The rows of a group lie close to one hidden flat surface of 10 dimensions, which passes through zero. Surfaces can cross.
(in the rows, 128 means zero)
Known rows, each followed by its group:
118  116  136  146  88  122  142  133  128  158  152  159  121  140  154  122  144 -> Z892
127  137  130  108  120  119  96  114  111  116  113  103  88  139  126  141  144 -> Z659
144  105  122  134  168  125  118  139  126  123  107  116  105  137  84  109  138 -> Z892
169  165  119  134  160  132  129  127  112  132  147  131  177  157  105  127  91 -> Z659
107  150  128  121  121  113  102  122  155  118  120  127  125  104  127  116  137 -> Z585
129  135  117  155  112  113  136  131  102  143  140  157  135  149  128  115  132 -> Z585
124  127  116  141  102  110  141  142  107  158  136  158  109  129  140  112  144 -> Z892
139  147  142  112  134  132  150  107  135  136  141  135  148  121  125  138  99 -> Z982
137  117  129  121  123  98  129  121  142  96  102  122  108  95  148  150  134 -> Z659
119  103  115  146  153  168  108  122  129  133  155  112  122  161  102  101  123 -> Z659
153  142  148  121  114  157  114  129  129  149  122  150  88  162  128  122  111 -> Z585
129  107  134  127  138  125  147  130  122  145  104  115  137  152  112  126  114 -> Z773
140  125  118  145  131  96  126  156  126  143  109  177  149  102  143  149  142 -> Z659
132  90  140  120  154  155  133  138  123  165  131  137  117  125  103  139  129 -> Z585
150  115  127  134  171  163  129  143  109  132  128  124  162  152  120  165  111 -> Z585
159  100  112  143  111  117  132  133  108  110  139  116  94  148  147  113  137 -> Z585
129  121  151  140  150  78  166  111  167  136  121  135  132  112  127  142  136 -> Z773
117  156  135  100  140  146  141  135  87  153  91  140  130  119  94  149  117 -> Z107
130  123  132  114  144  146  135  108  122  119  153  86  130  140  138  151  118 -> Z892
124  140  144  141  135  151  125  125  140  82  112  132  140  133  107  116  124 -> Z585
105  141  150  126  120  103  158  98  112  137  94  139  120  137  125  149  122 -> Z773
149  127  130  147  150  144  148  159  149  138  133  146  118  148  142  136  119 -> Z982
97  142  138  140  111  163  166  133  120  101  138  137  126  128  143  129  128 -> Z982
126  112  125  129  132  126  119  131  118  118  110  115  104  134  115  124  140 -> Z892
80  126  110  122  117  148  101  103  129  135  108  113  124  149  140  126  101 -> Z107
125  128  117  146  114  92  133  129  119  145  122  156  117  131  149  133  136 -> Z585
94  124  131  107  131  144  114  98  100  134  74  93  128  162  89  121  101 -> Z107
134  128  122  154  143  132  157  148  115  106  121  109  139  169  113  116  132 -> Z773
97  145  141  103  124  136  111  127  170  140  121  132  115  91  133  133  130 -> Z585
121  111  107  136  145  113  153  124  124  135  164  120  91  110  163  163  143 -> Z107
109  143  82  121  147  102  123  117  117  165  151  111  106  126  152  147  118 -> Z107
168  152  120  109  120  88  99  122  148  156  142  131  130  115  138  112  117 -> Z982
123  98  127  125  113  105  131  129  122  111  103  121  110  104  131  128  150 -> Z892
140  134  137  128  128  161  159  171  154  129  103  144  151  117  123  107  104 -> Z982
132  114  137  123  122  141  133  102  138  114  170  99  138  134  151  141  122 -> Z107
143  110  131  105  132  122  102  110  127  118  126  86  139  136  135  152  129 -> Z892
98  127  125  121  136  169  122  119  126  107  128  143  153  93  132  153  106 -> Z982
136  122  145  125  156  123  124  119  144  129  96  112  120  152  98  129  121 -> Z892
122  100  122  114  111  114  119  125  111  149  96  151  113  97  137  145  130 -> Z773
93  117  129  114  143  154  116  128  142  147  144  115  130  104  106  114  141 -> Z585
88  110  114  151  138  140  148  107  126  150  122  160  104  123  106  100  102 -> Z659
95  108  115  124  123  141  103  138  136  176  105  162  127  114  122  119  117 -> Z659
123  98  133  147  129  117  151  112  126  133  136  149  166  110  108  108  122 -> Z107
126  89  129  144  105  160  168  143  112  122  159  130  97  136  141  111  137 -> Z585
122  150  120  137  138  160  110  113  122  94  111  158  86  126  121  119  99 -> Z659
150  128  146  99  155  81  126  89  127  153  106  112  131  119  99  153  119 -> Z773
120  133  138  132  143  85  138  93  120  115  125  121  137  126  112  141  147 -> Z773
143  161  112  133  116  95  131  130  118  115  138  136  149  106  138  122  128 -> Z982
114  131  107  142  109  123  136  145  140  135  144  129  162  126  162  120  126 -> Z773
129  112  116  113  166  105  93  81  98  135  120  112  149  120  114  174  118 -> Z982
112  97  120  138  124  106  107  111  141  114  100  110  115  141  135  125  134 -> Z107
133  164  113  125  107  123  122  144  134  121  143  132  128  124  156  115  127 -> Z982
110  120  116  130  115  118  113  109  132  131  117  125  139  131  147  132  111 -> Z107
101  117  116  155  126  129  157  131  112  82  120  143  100  108  148  145  146 -> Z982
121  111  139  129  105  93  152  127  138  109  132  120  105  104  153  140  164 -> Z659
138  158  122  141  90  157  117  132  122  110  121  149  124  163  143  91  95 -> Z107
132  146  118  137  136  132  103  128  130  83  168  104  119  125  132  118  155 -> Z773
107  162  133  113  102  116  150  101  124  123  145  90  173  141  132  119  112 -> Z773
142  102  125  164  145  136  167  143  153  78  139  148  140  102  140  127  123 -> Z659
112  133  126  143  101  109  137  112  111  153  145  163  175  129  155  150  124 -> Z892
130  122  123  133  168  148  164  127  131  116  154  114  119  114  111  126  119 -> Z892
148  107  132  127  118  136  142  143  138  139  168  126  127  112  116  95  142 -> Z892
108  117  143  116  111  100  146  111  156  130  122  115  135  100  148  138  134 -> Z107
144  152  139  119  137  122  143  128  132  111  121  108  94  145  134  139  130 -> Z773
115  100  140  140  142  116  138  102  110  144  141  137  161  130  105  149  141 -> Z982
153  172  122  111  139  144  95  128  108  126  112  123  129  156  121  142  104 -> Z659

New rows, each followed by its group:
108  137  121  144  118  129  130  128  120  140  131  149  111  152  162  149  130 -> Z892
148  142  148  115  123  122  153  136  113  121  115  126  119  126  121  138  132 -> Z107
140  124  141  121  121  168  128  102  93  114  137  117  146  163  113  130  94 -> Z107
150  156  108  123  163  128  107  128  112  150  136  127  151  149  99  124  110 -> Z892
89  85  115  135  148  126  147  130  117  129  118  107  87  122  129  148  159 -> Z585
118  105  124  136  117  136  93  147  144  132  153  135  117  118  141  121  166 -> Z659
154  133  150  94  136  133  133  135  167  110  118  93  120  102  99  98  120 -> Z892
131  136  123  144  142  108  117  110  100  109  120  116  147  159  90  107  133 -> Z585
149  128  127  128  147  130  123  122  117  117  128  117  117  141  103  116  121 -> Z982
116  140  133  127  159  144  97  123  121  134  95  126  102  166  112  156  126 -> Z585
132  145  141  103  138  120  134  133  163  107  91  105  106  108  121  124  117 -> Z892
164  92  130  106  136  153  107  137  144  115  146  94  98  118  125  117  125 -> Z585
131  119  143  143  119  123  162  135  134  128  110  173  134  114  145  145  121 -> Z585
127  93  138  143  116  89  141  153  111  141  135  118  129  136  131  145  202 -> Z659
130  115  117  137  150  160  112  137  121  109  134  106  120  153  127  138  131 -> Z585
119  131  131  116  110  143  132  107  112  122  149  110  152  134  151  149  118 -> Z892
81  152  120  141  103  153  155  118  135  149  143  170  98  123  143  103  105 -> Z659
128  110  131  143  155  128  116  131  121  128  109  143  121  138  105  138  136 -> Z585
138  151  144  128  120  161  145  136  119  97  140  111  120  155  130  126  128 -> Z659
93  101  131  142  113  102  148  115  107  115  120  137  138  102  125  135  158 -> Z982
113  114  113  120  122  116  101  101  128  138  116  118  149  135  150  148  106 -> Z107
113  124  109  145  151  141  138  123  116  115  160  137  146  114  152  161  120 -> Z892
119  82  111  157  154  134  136  138  140  147  140  137  148  130  116  114  127 -> Z659
145  93  129  122  120  150  159  149  137  140  153  126  122  102  156  139  120 -> Z585
120  104  121  128  136  147  149  143  108  182  149  137  129  133  134  150  128 -> Z585
103  100  116  139  130  115  120  97  131  132  117  112  149  137  113  109  114 -> Z107
116  110  133  118  138  135  85  107  125  163  143  110  137  155  124  148  138 -> Z982
162  115  154  103  136  126  141  123  146  139  143  89  135  130  93  101  128 -> Z892
132  116  128  139  119  150  156  147  117  150  133  157  109  143  166  156  119 -> Z585
125  139  151  130  155  128  119  110  117  136  103  142  164  141  68  123  121 -> Z585
145  147  121  84  95  135  107  129  87  123  117  113  124  103  129  124  118 -> Z773
125  112  120  134  107  81  110  126  121  140  127  116  107  136  130  110  170 -> Z982
149  130  147  120  129  111  104  137  168  145  109  134  148  128  123  119  122 -> Z892
133  110  152  130  116  137  165  150  145  106  138  111  151  121  138  129  142 -> Z659
107  123  105  141  94  92  141  135  92  118  114  157  159  90  144  125  146 -> Z773
118  129  103  130  135  116  130  137  135  163  122  128  123  141  158  146  115 -> Z659
132  118  114  115  111  131  117  140  135  130  137  111  123  106  149  123  129 -> Z773
156  105  107  143  159  103  115  160  123  128  92  128  132  132  108  120  138 -> Z982
135  144  139  104  91  87  124  133  154  139  85  127  111  111  148  121  133 -> Z892
151  142  138  129  142  145  132  95  128  108  165  135  100  127  113  116  107 -> Z982
104  96  139  150  94  129  126  140  136  114  107  157  103  127  143  119  156 -> Z892
111  121  152  119  112  154  162  125  144  112  127  103  92  135  133  118  122 -> Z773
126  120  138  109  143  94  134  123  145  142  119  106  141  104  120  143  147 -> Z107
139  100  108  119  108  152  111  167  110  157  101  159  120  110  141  126  111 -> Z773
121  145  131  115  111  157  133  135  133  111  129  138  157  98  117  100  112 -> Z982
110  155  92  130  120  140  106  118  126  146  152  130  122  143  159  120  101 -> Z107
106  131  86  153  123  95  115  131  103  119  119  114  138  150  165  149  147 -> Z773
119  107  128  122  133  102  132  125  133  143  117  141  141  92  146  163  138 -> Z107
139  121  88  167  111  128  128  122  116  114  157  147  100  154  169  110  110 -> Z107
146  95  129  120  140  160  135  149  130  166  158  137  133  119  131  134  118 -> Z585
116  150  135  122  138  170  129  96  127  109  161  139  131  114  142  155  95 -> Z982
125  160  100  114  125  119  96  135  91  119  91  122  105  134  121  123  125 -> Z892
145  133  127  131  123  115  135  142  150  139  132  159  154  97  133  113  118 -> Z982
131  133  133  146  143  113  143  136  138  126  113  165  180  104  132  154  119 -> Z585
123  136  139  149  120  152  137  127  110  98  152  133  97  148  115  112  155 -> Z659
97  118  103  134  141  128  76  135  156  137  120  123  123  127  140  129  139 -> Z107
125  131  142  125  124  114  124  140  157  108  111  101  95  136  127  116  155 -> Z107
110  145  127  120  138  157  121  131  115  167  132  129  113  159  135  156  119 -> Z585
131  96  148  122  120  132  179  119  108  139  122  125  113  131  114  125  125 -> Z585
129  146  125  134  127  106  120  128  167  136  149  146  124  107  164  146  136 -> Z773
134  110  116  106  149  102  74  120  147  141  127  99  116  105  99  109  151 -> Z585
143  106  116  119  135  134  89  163  165  151  104  147  137  97  128  116  119 -> Z982
120  123  143  114  130  164  152  133  129  134  127  119  115  132  137  150  114 -> Z585
95  142  141  115  133  134  127  110  125  129  115  110  121  135  101  121  131 -> Z585
165  117  132  132  129  138  117  144  145  120  130  146  124  124  143  134  119 -> Z585
138  117  126  109  140  119  131  135  137  158  92  117  171  121  124  142  99 -> Z659
124  161  140  125  96  124  165  140  152  127  146  141  124  108  148  104  127 -> Z107
163  129  96  146  143  91  133  118  113  134  157  115  115  152  136  120  123 -> Z107
144  122  113  106  106  100  135  137  89  137  122  106  106  109  102  94  144 -> Z892
132  123  129  116  119  126  135  101  125  119  154  95  113  143  165  153  117 -> Z107
149  151  137  129  114  133  130  126  140  96  136  133  157  123  129  108  112 -> Z585
134  136  149  89  99  109  126  125  146  162  100  90  109  146  125  114  125 -> Z982
